The rows of a group lie close to one hidden flat surface of 11 dimensions, which may be shifted away from zero. Surfaces can cross.
Known rows, each followed by its group:
[ 24 -87  14 -24  -6  11 -25  26   7 -15 -24   5  18 -42  -3  14] : Fopu
[ 13 -38 -18  18   8  -6   0  49  32  39 -26  49 -13  60  -7  17] : piro
[ 15   3  -1 -22   4  -7  15  -5  42 -17  53  10  51  33  21  76] : kufe
[ 15  26   2  15  -1  20 -32  -6  15  46  37  -4  35   8 -69  40] : lenef
[ -8  28 -13   2   0 -17  42  -6 -37 -12 -18  29  -4 -24   6   3] : lenef
[ -9 -51  40  -2 -24  18  31 -10 -20 -75 -56  36  -2 -38  -8 -42] : Fopu
[ 13  10  20  34  -1  -8  29  -1  -9 -11  25   9   3  22   4 -23] : kufe
[ 47   5 -25  45 -10 -28  14  11  -8  12   2  -2  -4  -1  45   8] : piro
[-63 -52 -30  25  22 -35 -46  13  45 -24  25   4 -75 -67 -21   7] : Fopu
[-24  10 -15  15  26  12  13 -44  15   7  32  26   9  41 -15 -22] : piro
[ -3  19   5  41  17 -38  -7  19  31   3 -51  17  -8  30  37 -31] : piro
[ 12 -23 -28  23  29 -31 -32   0  -5  16 -21 -26  21  24  -3  28] : kufe
[ 34  23 -27  22  -6 -15   1 -15  16   6  -5  36  16  11  30 -43] : piro
[-37 -10  -9   4  14 -31   7  32 -22 -16 -10  40 -34 -75 -36  -4] : lenef
[ 58   2 -34  28 -22 -18  -8   7 -16  -1  34 -15  -4 -12  -6  17] : lenef
[ 42  12 -81 -42 -25 -18  -8 -18  28   8   0 -34   9  47  -1  61] : Fopu
[-29  -9   3  40  25  -5 -36   1  -4 -44  -1 -52 -36 -20 -15  20] : Fopu
[ 33 -25 -31 -24 -50  16 -18 -17  18   3  16  50  -4 -47  -7 -33] : piro
[-10  19  14  -8  10  -2  23 -41  -6  -4   8 -25  43   0  28  17] : kufe
[-17  -9 -19  10  73 -38 -18  29  -4  -1 -12 -31  12   9 -38  35] : lenef
[ -9 -42   8  18  -2  20  26 -21  -3   2   9  60   9  15  -6 -14] : lenef
[ 20   2   1  59  71 -29 -17  25 -29  26  46 -27  18 -14  12   1] : Fopu
[ -6 -47 -18  34  14 -21  -9  -1   4  -5  11   3  -2  30 -17  42] : kufe
[-35  11   8  18  40  -6  -3 -21  -6 -67 -34 -48  -7   0  -1   3] : Fopu
[-35  -4 -20  16  63 -17  47 -35 -20 -23   7  24   2  64 -45 -48] : kufe
[ 12 -18  31  42  42   0 -16   1  -7   3   3 -47  16  17   9 -41] : lenef
[-16   9  14  16  25  22  41 -37 -24   1  -9  35  31  46   2  -3] : lenef
[  0 -43  -5   2  50  -4  28  -4 -34   3 -31  43  41 -13   7 -15] : lenef
[  0  73  32 -29 -12  37   2 -34  21   6  23 -25  37  24  -2  -5] : lenef
[  2  28  -4  -6 -26   1 -12  -9 -19 -30  34   6 -20 -42 -46 -21] : kufe
[ 29 -23  -2  11 -62  35  -4 -34   2  24 -13 -15  -7  14   8 -23] : Fopu
[-25 -11  55  82  38 -48  50  31 -43 -25 -23 -41 -19  -9  44 -13] : kufe
[ 20  20  12   4 -35  -2  -5 -20  28 -18  29   5  15 -49  50   3] : piro
[ 21   2  -7 -24 -16  -4  -6  10  -5 -33   8 -14  -3 -37  13   1] : lenef
[ 30  15 -53   4   2 -27  38  23 -30  37 -18  -2 -25  -8  12 -10] : piro
[-10  12  37  44  16 -52  -7  77  26 -13   4  16 -34 -10   7 -14] : kufe
[ -8 -18 -14  12  17 -15  -3  -9   1   0 -29 -13  -5  -6  14 -13] : piro
[-20  -5  36  37 -61  33  26 -33 -29 -29  24   3 -46  -1 -34 -31] : kufe
[-52 -44  41  23  17 -30  26  23  24  35 -46   6 -22  -9  37 -37] : Fopu
[ 26  -4 -41   5  -9 -28   5  -9  40  10  13 -24  -5  59   0   4] : lenef
[-14 -11  24 -21  50 -16 -31  41  -4 -57  -9 -29  16 -67  -5  32] : Fopu
[ 29 -44  15 -14 -14  35 -56  29 -17 -30  19 -27   5 -38 -49  43] : Fopu
[-30 -25  54 -15  47  23  32  -2 -19 -41 -54  15  40  49 -33 -19] : Fopu
[ 14 -40  31  -9 -30  31 -23  -5  29 -16  -8 -48  -2  37  13   2] : lenef
[ 27   7  -4   0  -3  17  32 -22  27  30  38   9  40  31  46  27] : piro
[ -2  -4  17  26  39  -9  12 -31 -14   6  25   9  46 -15  24 -20] : kufe
[ 49  35   9  40  45   3 -47 -27  -5 -18  34  17  64 -34  25 -62] : piro
[ 55   7  29  20  41   1 -33  15 -12  -2  62  12  67 -48  11 -16] : kufe
[ 59   2 -85  50  33 -36 -38 -19  18 -25  55  24  27  51 -10  42] : piro
[-38  43  60  -9  47   3 -44  41   9 -54  68 -11   6 -63 -46  20] : kufe
[ 20  28 -12 -26 -28  29 -21 -24  34 -30  59   2  19   2 -13  42] : Fopu
[-18 -10  -4   5 -30  29  -1 -23   8  -2  32  30 -32 -21 -29 -20] : piro

New rows. What belongs after each?
[ 23 -27 -55   6 -13  -7  27 -47   3  12  39  29   2  -1  12  -9] : piro
[ 25  24  21  -3  21  11  -1   6 -10  26 -12  -4  32 -33  31 -46] : piro
[ -2 -73  -5   1 -32  17 -51 -32   7 -33 -47 -62  -9  -6  -7  28] : piro
[ 53   9 -62 -34 -53 -38  31  -6  33 -28  40  28 -13 -16  50 -12] : lenef
[ -7 -63 -32  37  13 -31  11  20 -31  -2 -18  36 -29 -21 -35   3] : lenef
[-18 -42  -6  -2   3   5 -16  31  17   7 -24 -11 -28  12 -20  36] : piro
[ 12  42  16  17 -12  14 -33  41  48  13 -15  44 -10  54 -12  -7] : piro
[  0 -35  21 -34  58  23 -36 -15  50 -18  36 -14  43  27  -4 -34] : lenef
[ 17  14  12   4 -64  11 -53 -21  25 -39 -13  -2 -11 -47  11 -30] : piro
[ 22  -3  26  -6 -43  30 -15 -13  18   6 -17 -13  11 -14  28 -10] : piro
[ 18  30   4  -8  22  29  -8 -28 -15 -30  37 -11  27  23  -8  -6] : lenef
[ -1 -60   8 -18  15  -7 -25  19  14 -22  10   9  19 -27 -16  32] : kufe
[ 31  28 -50 -28 -40  -4 -27 -24  -6 -14 -10   5 -15 -45 -18 -41] : piro
[ 38 -18   5  32 -51  23  13   8  -2  27   9  -5 -13  12  24  21] : piro
[ 12  -8  -6 -16  13 -31 -26 -11  54 -22 -13  39  42 -44  52 -33] : piro
[ 27   4 -17 -41 -14   1  -9 -12  25  16   3  -6  30 -23  24  -3] : Fopu
[-38 -28  52  24 -16  27  -7 -18  37  -3 -19   3  -6  21  18  -9] : piro
[ 36  -7 -16   6  23 -20 -33  -5  22  -4 -39 -15  41  13  37  -5] : piro
[ 18  64 -18  75 -16 -14  -9 -57 -11 -40  76   9 -11 -24  16 -34] : piro
[-59 -21   3  -5 -23  -3  34  -5   5 -12 -29  55 -43  -9 -29 -15] : lenef
[  0  41  -1  14   4 -10  -5  -5   8  -8   9   0  -6 -17  13 -22] : piro
[ -2 -12 -20  23 -28 -14 -38   7  17 -15 -45  34 -42   4 -25 -49] : piro
[ 32   8  -5 -93 -74  26 -16  -2  34 -25 -24 -35  10 -13  17  37] : lenef
[ 24  45 -30   0  12 -10   5  15   8  12  27  12   2   2   6  13] : piro
[  9  -9  -5  15  -2   6  -9 -17  17 -67  17 -12   8 -18  18  34] : Fopu
[ 38  42 -28 -49 -65   5 -29   4  45  -8 -12   4  -3 -11   8  18] : piro
[ 17  -8 -20 -15 -26 -11   8   1   7 -28   5  -2 -24 -10  14  -8] : lenef
[-41  55  22  -7  46  -3  38  17  21  32  -6 -12   3  33  20  12] : piro
[-24   7  25   1  14  43 -25 -22  19  -9  22 -29   9  46 -43  20] : Fopu
[-11 -34   0  14  26  -2 -13  -4  23  -5  29  16  -3  12 -24 -26] : lenef
[ -2  -9   1   6  -9   4 -17  26 -13 -17  20  10  -7 -33 -37  65] : lenef
[-38  -4  23  45   1 -17  22  -9   0 -18  17  -5 -20  10   5  24] : kufe
[ 25   8   5  -5 -10  56  25 -51 -16  33  70  14  32 -24   5 -29] : piro
[  9 -10  -2 -30 -31  28  19  -7  -6  35 -31 -12  -7 -10   9 -21] : piro
[-16   2  87 -65 -18  26  39  21   5 -41 -48 -35  14 -30  17 -41] : kufe
[ 11  29  45  61 -48 -18  -4  31   3  10 -22 -23 -34  12  24 -20] : kufe
[-35  12   1 -27   0   3  18  16   9   8  24  18 -32 -55 -10  -4] : piro
[ 29 -15 -45 -10 -21   3 -13 -36   5  -7   8   9  -4 -23  -3 -27] : Fopu
[-12 -17   5  26 -12  29  -2 -16  -5  14  -5  12 -25  13 -22 -36] : piro
[ 27 -14  25 -24  21  26 -48 -64  23 -15 -15 -19  89 -32  43 -42] : piro
[-23  -7  -8 -31 -38  -8  12 -13  53 -70 -18   7 -26 -23  18  34] : Fopu
[ 43   0 -28  16 -26  19 -40 -81 -18 -23 -18 -23  28  -3  -1 -60] : piro
[-20 -23  -8  35 -47 -24  -1 -42   9 -34 -33 -32 -41 -24  29 -16] : piro
[-30 -59  51  85  31   9 -14 -61  10 -26  -7 -28  24  22  44 -22] : piro
[ -1  -7  23 -27  11  36   0  -9  25  24   7  20  32  -7   9 -19] : piro
[ 19 -46 -42  43 -45 -18 -63  -2  48 -41  12  79 -43  -3 -36 -20] : piro
[-11   5 -12 -28  47  -2  -9 -11   8  -2  16  16  30  -7 -36 -14] : lenef
[ 14 -20 -53 -42 -27 -13  18   2  31 -23  12  31   2  33   1  71] : lenef
[  8  47 -60 -36   2 -54  10  31  -4   4 -17  31 -33 -80   2 -45] : piro
[ 12  10 -35 -25  27  34  26 -62  -2  39  44  71  42   8 -20 -85] : piro
[  8  -9 -38  55  -4 -33  21   4   3  11  29  24 -26  24 -24  11] : lenef
[-37 -23  33 -23  47 -26  31  11  -7 -44 -58 -15  -2 -19  65 -50] : lenef
[ 30  54  31  22 -45  24 -10 -35  35  33  18 -72   4  44   7 -48] : lenef
[ 17 -61 -23 -26 -40  46 -14 -45  41   2  28  57  16  13 -24 -16] : Fopu
